There are 5 ways to turn a row about zero (a turn may also mirror it). The second row of each pair is the first, turned, with some noise. The first 45 pairs use one turn. New pairs use 2 turns, one after the other, and a turn may come again.
(in the rows, 128 means zero)
Known pairs, each followed by its turns in order:
[ 85 120 152 135 143 125 140 132]
[135 133 131 103 143 154  89 108]
(0)

[ 97 152  73 130 149 145 106 106]
[113 143  83 120 146 176 104 112]
(3)

[166 121 126 106  92 130 207 113]
[ 64 161 182 121 124 131  89 148]
(2)

[131 186 117 115  86 129 123  86]
[125 122  83 153 149  88 119 177]
(4)

[130  73 126 106 141 159  83 166]
[117  48 125 151 121 117 149 114]
(2)

[ 63 178 157 121 148  89 185 125]
[ 91 162 155 146 133 194  77  70]
(0)

[126 139 125 134 153 145 160 122]
[116 132 105 120 113 145 101 146]
(2)

[136  49 137 113 134 207 141 192]
[ 76  32 138 169  91 144  92 100]
(2)

[128 124  68  93 162 116 125 126]
[122  89 101  88 107 124 129 182]
(1)

[120  58  97 169 131 178 114 125]
[141  99 175  61 135 113 149  91]
(1)

[124 107 150 129 129 207 158  49]
[123 194 128 144  77 114 177 193]
(4)

[119 207 123 126 175 124 149 140]
[125 109  68 158 166  86 109 148]
(1)

[138 161 138  98  61  99 164 188]
[ 51 120 145 128 104  79  83 108]
(0)

[136 110 118 140 135 126 132 126]
[126 121 109 122 132 142 133 143]
(0)

[120 149 133  85 128  83 110 135]
[170 126 158 120 137  96 156 155]
(2)

[130 136 125 140 105  72 167  88]
[ 64 106 115 150 142 163 140 104]
(0)

[148 165 122 159  59 147 134 101]
[185  75 100 123 129 144 156 121]
(3)

[120 122 132 142 154 107 151 129]
[122 151 125 126 100 131 130 152]
(3)

[103 124 128 192  54 118 131 150]
[202 131 185 158 136 144 122  99]
(1)

[127 169  99  49  82 107 146 165]
[ 58 159 194 138 105  87 113 148]
(0)

[134 117 141  81 109 156 146  94]
[126  86 162 128 163 143 113 167]
(3)

[103 196 138 207 152 111  82 134]
[173 140 100 152 128  52  66  95]
(1)

[160 116 120 133  89 141 110 127]
[ 97 133 149 138 140 127 164 104]
(2)

[130 148 129 159 130 124 109  74]
[124 174  85 113 147 109 141 113]
(2)

[129 127 121  96  77  95  90  57]
[ 50 103 108 138 123 105 116 175]
(4)

[121  58 207 127  49  91 125 141]
[123 187 205 177  88 173 162  99]
(1)

[100 135 103 101 133 133  87 136]
[111  94  85 121 143 148 155 117]
(4)

[ 99 113 120 117 122 134 111  92]
[119 127 107 149 153 100 124 128]
(2)

[149 102 122  75 133 131 111 152]
[119 123 177 135 153 109  87 105]
(3)

[154 119 136 165 139 178 145 157]
[108  90 153 131 162 118 136  84]
(1)

[ 77 140 141 144  85 124  95 171]
[114 158 138  69 119  94 120  74]
(0)

[123 168 130 130 135 134 161 141]
[144 136  98 154 139 119 121 160]
(3)

[127 166 125 109 178 143 152 179]
[124 162  95 168 140  95  93 158]
(3)

[ 82 151 123 147 178 134  60 117]
[120 120  85  84 148 201 139 153]
(4)

[ 92 145 163 126 154 126 126 107]
[125 172 101 135 132  91 138 132]
(1)

[122  77 114 124 121 177 180 118]
[142 152 151 165  69 125 165 119]
(4)

[126 153 142  57 155  49 207  68]
[116  65 223 158 169  91 154 204]
(4)

[111 126 175  65  85 128 124 112]
[103 100 116  99  99  55 155 138]
(4)

[107 139 183  79 142 123 132  97]
[132 126 185 145 178 152 109 117]
(0)

[123 115 108 119 130 166 108 132]
[154 133 138 108 109 122 143 154]
(0)

[106  69 120 120 130 182 128 121]
[115 151 121 133  71 147 176 105]
(4)

[ 69 103 103 137 162 157 110 127]
[141  92  73 167 139 129 106 140]
(2)

[137 116 131 112 159 103  49 182]
[ 97 173 139 148 130  96 116  49]
(3)

[156 207 124 144 173 130 130  80]
[128 124  82 199 107 174 126 146]
(3)

[137 147 207 156 159 102 133 114]
[ 86 177 136 174 144  82 104 111]
(1)

New pairs, each followed by its turns in order:
[108 154 126 135  91 122 128  49]
[159 172 159 177 100  91 138 126]
(1) (0)

[177 136  87 125 164 135 128 135]
[134  69 132 153 159 106 128 127]
(1) (2)

[131 207 204 102 141 129 207  78]
[178  80 217  56  87 167 142 142]
(4) (2)

[103 132 165 144 134 155 104 105]
[ 86 129 126  95 110 106 132 131]
(0) (2)

[108  83 129 124 108 107 144 120]
[112 127 133 175 159 145 130 108]
(1) (1)

[141 155 152 137 157 165 121 154]
[123 136 107 117 142 178 157 134]
(1) (0)

[194 135 113 127 162  99 122 161]
[ 98 148  85 121 123 116  58 150]
(3) (4)

[140 141 162 102 123 130 121  96]
[135 118 116  85 126 125  93 104]
(0) (2)

[ 53 113 136 133 207 128 153 129]
[ 38 158  93 170 143 146  85 127]
(1) (0)

[122 152 114 106 168 122 115  98]
[130 108  93 156 118 109 140 148]
(0) (3)

[ 86 207 133 102 158 120 185 136]
[134  36 107 150 134  81  84 116]
(3) (1)

[121 147 131 128 133  80 148 115]
[119 152 131 136  85 154 141 124]
(3) (2)

[185  67 181 152 114 112 129 118]
[150 201  74 167 110 140 111 115]
(4) (1)

[121 114  49  57 165 126 150 184]
[128 140  45 118  55 102  66  89]
(3) (1)

[107 164 130 103 185  95 131 131]
[111 107  70 174 121 139 150 122]
(0) (3)

[ 82 127 155  85 144 138 130 140]
[ 94 132 129 122 128 123  69  88]
(2) (4)

[109 138 134 176 114 190 134 127]
[104 125 133 158  65  85 153 131]
(4) (0)

[118 115 131 114  84  92 139  72]
[109 148 109  65 146 111 110  96]
(4) (0)

[151 131 140 147 109 119  97 117]
[158 120 111 153 130 116 150 148]
(4) (2)

[ 71 154 130 100 141  95 136 169]
[158 158 177 140 118 135 154  75]
(0) (0)

[128 116 131 154 104  97 138 125]
[138 145 132 129  96 136 120  93]
(4) (1)

[143 134 112 126 113 111 189 139]
[ 81 136 112 125  95  77 117 135]
(1) (3)

[ 77 120 129  75 161 142 169 138]
[137 139 137 110 109  87 148  56]
(2) (3)

[108  89 134 107 135  91 120 104]
[103 114 165 102 149 149 134 111]
(2) (4)

[ 49 142 121 178 106 142 184 112]
[160  87 204  80 118 131 166 154]
(0) (0)

[127  61  80 147 114 131 103 135]
[ 62 146 125  93 102 144 117 153]
(2) (3)

[102 146 126 137 128 126 148 117]
[105 104 122 133 126 111 110 137]
(1) (1)

[162 132  85 129  91 135 114 181]
[164 144 185 148 174 142 139 138]
(0) (2)

[167 131 155 151 124 128  90  99]
[138 152 178 114 161 136 142 117]
(3) (1)

[ 81 106 127 139 202 138 141  82]
[202 110 141 154  82 104 111 164]
(0) (0)

[139  77 122 108 156 106  49 102]
[106 121 167 109 109 105 156 213]
(2) (1)

[126 153 168 129 171 132 117 132]
[174 121 143 149 148  93 120 133]
(3) (1)

[136 149 139 124 119 174 122 138]
[126  97 116 112 167 144 121 132]
(3) (2)

[ 91 113 114 129 125 163 174 109]
[109 148 135 118 159  90  82 111]
(3) (3)

[155 155 110 146 125 154 142 175]
[147  85 149 100  84 128 112 121]
(2) (0)

[ 86 124 148 128 149 144 144 134]
[135 120 142  99  99 140  99 110]
(2) (1)

[ 91 124 119 163 128 204 107 133]
[ 74 168 139 159 114 166 160 155]
(4) (2)

[141  97 155 143 126 109 150 137]
[129 112 147 143 145 127 171 123]
(4) (3)

[162 118 168 149  68 138 138 146]
[ 88 139 194 142 114 149 133 158]
(3) (1)

[161 147 146 121 143 120 127 123]
[137 119 143 101 156 136 133 137]
(4) (4)

[171 119  72 160 108 124  49 124]
[101 139 105 122 132 153  40 179]
(2) (2)

[ 99 138  69 141 117 167 143  49]
[132 213 100 128  76 159 139 104]
(2) (0)

[ 67 165  76 100 185 129  87  91]
[199 176 159 122  66 168 145 131]
(3) (0)

[146 122 187 122 127  92 156 135]
[ 98 107 153  75 147  92 126 126]
(4) (4)

[134  97  95 153 198 129 138 167]
[ 99  77 186 109  95 128 111 107]
(1) (4)

[158 130 137 131 124 145 128 113]
[132 130 145 116  96 118 133 134]
(0) (3)

[132 128 184 139 114  59 131  77]
[127 174 142  77 184  83  93 109]
(4) (0)

[125 128 102  91 134 102 169 172]
[144  81  93 135 170 151 130 133]
(4) (0)

[ 93 101 145 161  66 106 133  90]
[138 108 165 139 146 105  86 190]
(3) (3)

[ 97 158 111 123 127  94 133  82]
[140 144  91  84 133 104  95 142]
(4) (0)

[142 136 112 132  49 148 137 106]
[205 106 155 152 116 114 128 152]
(1) (0)

[ 78 165 207 188 155 117 118 141]
[120 118 149 145 176 163  43 189]
(1) (4)

[129 138 121 150 136 111 118 114]
[136 106 115 137 117 134 141 123]
(4) (2)

[132 130 114 139 133 123 158 130]
[121 127 146 143 124 144 151 119]
(3) (2)

